The rows of a group lie close to one hidden flat surface of 11 dimensions, which may be shifted away from zero. Surfaces can cross.
(in the rows, 128 means zero)
Some rows, each with its group after it:
[132  21 141 122 107 105  99 154 150  91 225 165 118 119  95 151 125 114]
K949
[140  88 135  94  90  86 166 162  66 109 176 138 142  99 131 169  93 145]
K949
[112 151 121 139 149 169 150  69 138 139  93 115 106 181 157  90 184 126]
K789
[134 148 187 162 133 138  53 123 155 154 151 134 131 141 135 118  86 133]
K342
[ 94 159 141 157 135 171  88 134 115 110 141 195 179 112 168  79 138 129]
K729
[ 87 150 144 109 121 144 154 111 203 130 153 109 139  93 134 142 116 118]
K729
[168 113 130 136 163 193  94  93 159 114 164 150  94 114 122 107 127 134]
K364
[184  94  96 137 147 136 111 137 173 118 159 149  83 103  99 142 132 104]
K342
[147 141 131 126 139 152 129 127 188 142 194 119  69 127 109 167  86 110]
K364
[147  84 159 152 160  92 164 118 119 115 178 132 176 144 103 184 136 126]
K949
[135 135 129  92  95  98 145 111 173 134 116 113 126  72 180  81 179 136]
K789
[136 157  77 124 146 128  85 159  96 139  76  92 124 119  76 139 115 101]
K789
[103 192  99  94 149 153 101 200 108 151 127  96 134 141  98 105 154 119]
K811
[106 142 121 132  83 110 117 138  62 152  80 105  92 199 154 117 121 135]
K811
[152  69 128 145  93 107 189 140  93 125 173 104 137 109 125 150 119 137]
K342
[145 153 118  58 110 105 147 155  78 127 130 124 116  93 138 137 120 153]
K875
[135 211 112  91 172 165  98 112 115 120 145 151 100  99 147 145  95 124]
K469
[ 89 189  69 126 157 124  96 143 141 132  55 129 126 150 115 130 142  90]
K364
[ 89  85 132 138 138  82 161  93 123 124 121  92 150 182  90 190 133 106]
K342
[136 116  92 157  98  86 124 163 142 145  53 116 162  94 123  95 158 113]
K789
[152 171 131 121 123 120 153 168 133 149 154 106 145  89 162 104 162 137]
K364
[167 130 165 171 169 131 144 146 183 165 169  95 128 167 109 141 145 130]
K875
[167 123  91 106 129 133 108 180 101 115 157 169 113 103 151  79 188 130]
K729
[113 148 112 118  90  71 138 145 143 158  98  83 113 132 135 151 136 102]
K342
[107  80 157 103 136 145  73 145 107 107 184 136 104 180  76 150  97 131]
K469
[114 122 135  69 130 143 123  75 115 121 111  87  99 142 134  91 176 143]
K949
[118 145 110 129 103 130 175 159 102 147  92  82 162 115 139  90 170 134]
K811
[138 184 113 175 176 159 183 186 103 132 139 160 163 165 118 148 128 137]
K811
[124 121 105 182 103 108 110 132 126 158 121  88  84 186 138 135 135  95]
K811
[200 122 128 162 164 173 115  99  79 116 205 133 120  92 124 159  86 135]
K875
[136  98 108 101 154 112 100 146 114 105  93 166 116 141  73 157 106 125]
K949
[ 93 157 110 142  83 148 211 183  86 130 153 127 164 118 174 104 149 141]
K811
[180 138 166 154 157  75 129 165 118 154 177 136 118 182 120 182 123 135]
K364
[167  96 152 104  69  86 139 144 120 143 124 128  90 131 170  80 169 163]
K811
[ 64 146 151  92 126  86  71 112 137 128  42 138 151 161 125 117 132 127]
K875
[170 155 123 138 116 129 118 182 140 156 154 124  71 143 133 130 109 123]
K364
[170  95  94 171 171 124 182 139  96 121 152 117 127 168  76 189 137 116]
K811
[ 99 110 143  91 146 153 139 115 152 114 135  96 154 106  86 121 136 135]
K811
[104 107 160  78 125 120 153  59 160  97 125 151 159  75 158 126 138 150]
K469
[116 146  97 111 114 114 101 147 136 148 164  72  84 150 136 122 183  90]
K469
[165 169 124 148 131 115 128 159  73 158 102  82 167  91 121 119 127 139]
K469
[181 139 110 180 153 184 142 156 112 143 164 109 126 125 114 103 143 133]
K875
[155 124  97 134 154 104 112 132 148 123  52 139 148 107  97 124 137 115]
K789
[146 176 149 169 140 144 111 160 110 132 175 166 139 124 158 135  90 133]
K811
[119 131 149  58 189 159 203 112 154 123 152  98 151 132  86 131 177 154]
K342
[ 86 152 105  99 118 108 107  84 119 111 158 119 141  79 162 152 128  89]
K789
[129 115  94 188 140 121  77 108 150 136  87 113 170 103 112 100 169  91]
K949
[101 132 162 148 125  82  88 120  99 122 169 167 144 179 171 134 151 120]
K811
[ 98 125  93 112  99 153 227 107  96  93  93 165 108 147 162 147 109 146]
K875
[183 131 129 168 155 194 142 104 144 118 169 150 105  91 120 141  76 135]
K729
[147 107 129 159 106 118 103 150  97 127 153 130 149 106 135 121 121 132]
K729
[126 135 126 129 152 140 132 133  92 108  96 180 146 160 140 109 147 146]
K469
[157 171 113  78 138 126 120 156 143 151 142  93  93 112 128 110 162 130]
K729
[138 196 116 118 118 162 150 184 172 172 109 106  67 149 140  89 128 140]
K949
[130 151 117 139 118  83  97  72 132 153  67  75 149  83 150 117 147 102]
K364
[142 135 165 156 173 188 143  61 151 121 125 122 156 107 108 143  79 145]
K949
[ 83 129 161 150  89 112 112 117  75 130 125 137 124 198 161 149  81 135]
K342
[149  99 136 140 118 169 149 127  95 122 168 109 152  86 130  96 137 146]
K342
[195 153  79  76 128 145 158 160  90 131 128 105  63  86 114 146 103 141]
K875
[172 172 102 128 182 132 137 157 114 124 164 156 113 118 120 175 107 121]
K469
[170 145  99  99 145  83 144  91 116 141 153  77  76 138 141 166 166 108]
K729
[119 147 127  96 138 145 113 163 182 136 119 122 142  84 108  96 133 129]
K729
[173  98 160 145 143 132 128 104  89 121 103 134 115 148  93 172  38 154]
K364
[ 90 129 100  96 138 170 194 134  92 109 196  86 137 130  92 173 122 117]
K875
[ 68 110 107 128 135 135  67 141 141 105 101 160 141 153 101 110 138  99]
K789
[162 114 132 153 132 136 110 148 115 119 163 156 123 117 114 152  81 133]
K789
[ 62 154 131 120 141 128 101 103  84 134  82  68 182 149 103 138 127 111]
K811
[124 117 117 135 127 213 131 135 161 118 167 142  87 130 133  84 128 138]
K789
[147 139 129  88 144  86  89 102 104 117  59 154 122 124 126 138 107 133]
K469
[151  82 102 139 113 159 204 133  56 109 173  98 146 105 125 112 168 146]
K342
[162 140 152 109 172 116 105  81 186 148 128  85 118 105 114 130 145 123]
K364
[106 146 121 131  85  78 116 126 137 135 103 138 160  97 196  79 189 119]
K789
[148 145 132 125 117  82 150 163  86 141 181 108 168  97 157 134 177 125]
K469
[101 193 131 114 169  96 116 135 142 135  96 142 164 135 122 159 129 113]
K364
[176  83  78 140 148  69 127 121 137 136  86  91 112 146  84 136 193  99]
K729
[103 125  86 115 131  99 142 137 184 123 170 133  92 144 141 154 180  79]
K342
[103 123 186 102 113 127 138 166 115 127 161 170 137 160 144 129 114 161]
K364
[101 134 102 109 126 181 169 187 158 122 196 129 120 121 121 100 171 125]
K875
[ 59 192 131 133 132  54 131 168 165 142 133 158 151 170 166 170 135  90]
K469
[148 145 162 174 159 113  75 176 131 162 133 102 169 149 101 117 141 124]
K342
[ 66  79 149 156 118 158 150 111 181  96 172 173 161 134 132 131 120 121]
K875
[165  79 156 134 129  99 111  89 108 133 127  89 122 134 109 142 117 142]
K949
[ 93 144 136 161 141 124  64 148 146 149  94 122 148 182 127  84 177 111]
K729
[138  76 162 116  95 132 172 119 128 145 164  36 107 143  90 138 118 150]
K949
[125 133  72 152 110 162 118 141 104 131  68 113  81 161 112 116 105 111]
K364
[175 101  96 158 143 156 157 107 116 121  95 137  78 170 117 121 149 126]
K729
[145 136 107 115 112 180 207 175 125 133 149  97 138  70 119 100 127 153]
K949
[ 91  87 179  60  72 151 128 133 118 134 143 107  86 170 141  65 155 174]
K949
[192 172 144 115 203 109  92 144 105 133 131 176 122 152 129 141 148 145]
K789
[128  80  91  99 142 165 206  85 108  90 155 104 119 114  94 163 135 126]
K342
[152 144 103 148 160  92 127 137 157 129  60 161 138 132 106 158 125 110]
K469
[127 172 120  95 142 104 149 123 113 141 129 114  85 170 145 163 139 124]
K469
[ 97 121 175 135  99 106 119  81  92 129 149 110 167 114 164 132 112 140]
K949
[187 134 134 144 170 157 164 109 124 140 159 104 106 139  94 174  88 144]
K875
[162 110 133 147 106  84 112 163 116 133 202 141 102 140 160 130 161 119]
K789
[ 98 132 152 137 142 153  80 125 216 140 191 114 102 148 112 126 129 103]
K729
[114 133 124 158  97  77 125  78 121 153  65  73 152 117 150 136 124 110]
K729
[165 119  82 112 138 119  43 126 117 121  58 130 109  80  89 118 106 110]
K875
[154  91 105 228 137 151 136 115 176 128 121 162 129 152 136 100 153 109]
K875
[138 108 121 113  80 134 113 160 142 134 125 124 110  84 143  79 133 143]
K364
[162 132 133 121 112  67 148 144 100 137 135 109 149  99 139 144 134 130]
K469
[136 150 105 112  99  99 100 210 164 131 107 190 105 115 140 116 108 125]
K342
[153 165  78 141 185 156 126 144 130 136  85 110 133 129  87 129 149 110]
K789
[181 115 140 129 138 172 150 166 143 113 189 196  64 147 123 147  77 159]
K811

New rows. What belongs after each?
[100 188 121 100 134 147 118 148 159 118 135 169 154  65 141 135  83 123]
K364
[ 63 162 184 116 113 137 112 114 133 133 127 131 142 155 144 148  53 143]
K342
[138 130 133 145 145 104 121 112  99 154 116  53 154 134  97 152 129 118]
K811
[166 101 146 133 152  65 110 128 100 123 136 150 165 140 137 123 187 129]
K811
[125 112  83 137 113 159 116 134 120 146 123  65  70 164 102 111 150 104]
K789
[128 175 149 112 134 151 134  97 141 132 171 137 101 115 157 149  86 138]
K949
[145  82 109 105 123  77 140 143 151 119 151 104 133  90  98 154 154 111]
K729
[174 147 162 146 106 114 155  96  87 167  83  92 101 154 161 125  96 167]
K789
[142 141 142 169 117 142 153 148 106 111 120 219 135 150 177 109 112 155]
K811
[ 98 141  88 126 123 133 159 171 107 148 126  74 112 172 104 124 174 109]
K811
[158 137 102 124 107 109 171 155 111 127 142 122 144  76 150 116 167 132]
K729
[195  60 195 121 130 129 141 132 104 132 120 136 121 159  94 110 113 193]
K949
[102 134  77 123 186 182 195 112 101 105 101 108 133 164  75 169 134 117]
K364
[ 86 171 163  83 128 109  63 135 136 133 139 123 170  82 136 119 112 127]
K729
[ 82 122 120 174 138 142  70  90 162 140 114 104  98 189 107 149 114  83]
K811
[105 136 101 108  60  76 136 191 151 169  80  70 100 148 125 108 151 109]
K364
[123 171  87  99 137 161 169 146 110 115 114 127 144  66 114 139 100 125]
K949
[127 102  89 154 128 112 110 100 146  87 142 187 179  55 154 119 171 100]
K729
[146 137 121 120 115 129 151  97  76 147  87  86  86 179 151 113 151 146]
K342
[137 109  95 129 113  64 120 157  83 114 116 137 154 108 119 160 121 109]
K949
[ 92 172 171 117 191 121  52 104 124 115 181 156 175 134 132 155 131 111]
K729
[115 120 181 108 171 125 157 102 118 143 128  81 179 163 104 116 180 154]
K342
[131  83 143 185 130 120 151 128 164 128 150 136 168 134 118 118 154 122]
K875
[119 118 109 131 142 167 144 158 142 106  70 219 111 166 132  84 147 149]
K811
[ 98 193 120 135 141 104 163 130 206 148 122 123 131 112 130 183  90 102]
K469
[115 155 151 161 150 108 122 110 133 152  53 111 190 140 129 113 153 131]
K811
[180 175 161 160 138 162  93 123  99 159 166 116 118 118 156 109 100 153]
K875
[108 128 161 158 119 138 185 164 127 136 116 143 151 171 115 146  74 159]
K469
[191 123 122  74 182 133 129 155 120 102 156 180 111  93  99 141 124 153]
K875
[131 133  95 167 129 153 159 151 156 122 195 145 143  93 159 123 164  98]
K789
[127 172 150 130 139 181 107 137 105 157 161  72 123 124 118 127  88 136]
K875
[ 83 139 163 156 105 120 124 116 148 133 114 153 191 120 175  90 149 133]
K811
[134 200 133 148 175 131 120 135 122 130  73 179 178 103 134 153  70 141]
K469
[107 143 167 175 113  85 110 115 179 171 189  84 157 135 168 131 163 100]
K811
[177 123  95 105 150 148 150 113 172 128 107 117  88  81  93 128 126 122]
K729
[ 92 165 149 112 164 138 110  85 176 118 146 141 165  96 130 153 108 117]
K729
[138 105 131  92 169  81 161 158 175 114 160 166 129 157 113 148 196 127]
K875
[140 107 126  93 115  99 164  98 147 119  91 131  83 138 128 144 115 138]
K469
[119 120 175 105 130  80  91  78 188 125  89 145 105 143 120 181  65 126]
K875
[111 152 101 100  90 125  90 186  71 141 112 119  97 171 152  84 159 131]
K811
[115 150 130 137 154 145 147  86 107 111 166 167 103 185 174 153 141 125]
K875
[180  80 112 109 119 133 165 108  91 103 109 162  53 163 123 142 106 152]
K342
[131  75 188 149  98 105 135 116 104 145 126  98 166 157 133  97 153 158]
K949
[ 97  79 128 182  95 155 100 143 193 133  63 134 131 140  98  77 122 118]
K729
[147 114 117  94 196 131 190 117 121 109 125 126 113 178  90 165 180 136]
K729
[101 147 115 152  97 156  84  99 131 146 152  64 170  47 139  90 133 102]
K342
[196 105 181 176 139 113 138 112 132 153 143 108 135 131 119 146  96 150]
K949
[162  91 134 158 139  93 119 122  91 133 110 150  80 228 127 145 141 135]
K342
[131 126 116 189 103  92  65 140 117 145 137 118 165 119 150 106 165  95]
K729
[118 174 159 139 155 185  91 116 155 150 181  94 133 129 120 122 110 128]
K342
[ 73 114 149  77 108 131 190 171 117 101 192 148 148 132 118 166  95 147]
K949
[131 186 169 164 202 201  92 109 103 154 151 110 140 187 112 116 119 148]
K875
[171 129 119 185 110 111 116 105 106 133  90 165 116 136 180 106 139 132]
K875
[127  88 129  50 140  98  62 137 105 102  88 153  92 167  87 124 139 139]
K729
[154 110 145 105 200 117 115 116 143 133 110 121 155 143  67 137 161 139]
K811
[190  97 133 184 136 124 174 112 154 128 102 137 190  68 122 119 133 145]
K811
[109 150 139  82 158 101 103 171 208 116 154 182 148  98 113 137 130 116]
K364
[131 160 143 141 174 132  33 164 146 158  94 115 146 155  81 102 142 120]
K729
[160 185 158  95 126 142  80 118  78 163 152  79  57 171 149 130  88 148]
K729
[112 109 138 119 107  94 100 182 141 159  89  86 151 144  87 104 144 129]
K729
[147 152 108 139 160 138 175  76  78 102 184 167 121 138 197 146 174 125]
K729
[149  75 177 133 121  97 185 110 172 127 202 143 118 151 148 149 150 146]
K811
[162 123 116 123  99 119 233 128 120 126  67 153 103 140 149 134 113 170]
K875
[161 159 111 129 159 124  90 141 155 124 125 178  83 128 112 175  71 111]
K949
[ 85 146 101 113  92 167 191 203 115 131 210 103 118 140 151 117 156 120]
K811
[ 83 106 138 138 102  99 141 124 124 108 173 154 169 113 150 150 126 115]
K364
[123 112 113 154  82 138 160 129  82 139 191  73 138 112 171  94 171 126]
K342
[189 146 143 142 115 131 123 151 154 163 140 115  81 132 158  91 146 147]
K949
[ 88 114 115 130 117  93 156 136  97 113 142 113 184 106 127 143 155 110]
K949
[111 163 169  96 162 132 218 158  87 126 182 136 134 199 132 172 116 172]
K811
[135 163 121  94 127 157 157 161 115 129  97 141 114 110 128 114 109 156]
K949
[122 121 157 145 101 147 147 153 150 151 142  99 128 141 134  94 124 148]
K949
[104  93 203 111 130 133 136  82 237 136 147 121 103 163 123 120 128 147]
K811
[126 140 127  76 190 108  65 144 179 131 145 120 106 155  78 133 182 106]
K729
[118 101 116  72 116  93 144 143 161 115  85 122 126 103  79 155 112 129]
K875
[161 143 148 119 113  99 116 166 103 155 171  85 125 108 148 118 141 137]
K811
[128 143 148 165 146 203 138 151 102 127 145 163 119 179 143  79 131 159]
K729
[220 173 157 146 195 100 138 127  78 165 112 104 167 125 134 122 181 162]
K364
[106  97 144 116 102 136 131 146  90 109 192 143 139 136 159  93 179 138]
K469
[148 169 118 107 184 181  95 172 134 132 153 122 115 130  65 143 107 122]
K811
[139 123 134  95 144 151 185 173 117 126 100 135 131 147  87 117 129 167]
K949
[150 123 120  88 134  93 130 152 186 150 127  74  86 118  77 162 111 109]
K875
[165 185 132  94 164 168 137 136 107 129  88 136 166  75 124  96 122 171]
K364
[136 150 107 132 116 116  94 159  84 138 180  97 154  83 152  99 186 108]
K469
[ 94 133 145 123 139 109 138 139 167 148 129 102 138 178 133 111 192 122]
K811
[103 114 106 111 132 164  72 110 158 122  74 121  96 137  97  79 148 119]
K949
[129 166 170 126 146 186 155 146 102 142 184 115 120 171 144 114 120 168]
K342
[ 97 150 101 153 124 165  73 134 142 146 110  84  96 152  98 126 101  92]
K811
[ 68  99 140  79 108 160 148 109 145 119 132  93 105 150 107 114 124 141]
K811
[203 133 112 192 151 128 119 166 103 119 120 202 109 154 134 134 121 132]
K811
[179 164 132 140 205 111 137  94 128 148 138  98 162 110 117 142 187 123]
K364
[103 106 118 133 122 120 157 156  75 108  69 148 224  90 110 106 142 147]
K949
[163 177 163 110 144 197 146 171 106 136 173 145 123 104 143  92  96 182]
K875
[104 154 115 123 140 163 130 179  97 116 113 137 163 114 105 120  99 137]
K342
[119 175 137 123 140 110 131 140  90 147 163  79 172 118 147 125 167 121]
K469
[132  86  85 169  59 170 149 133 146 112  83 154 103  97 145  74 119 133]
K811
[116  78 121 106 150 125 117 118 112  89 106 187 137 158 112 116 175 137]
K811
[101 174 131 107 107 156 166 130 134 118 172 164 123 109 189 120 118 137]
K469
[128 140 120 127 171  97 127 100 177 144 112  81 103 149  84 192 123  90]
K364
[106 118 155 186 101 102 145  63 128 132  92 136 130 172 175 144 102 131]
K875
[154 197 138 142 136 138  88 150 131 189  92  26 143  92 105 118  95 126]
K811
[101 146 141  92 148 158  73  64 132 126 102  90 144  99 114 106 114 128]
K469
[141 111 160 131 124 185 148  98 122 125 178 110  91 144 128 132  85 152]
K364
[229 143  81 164 129 101 100 128  78 151 134 101  79 102 149 127 148 109]
K875
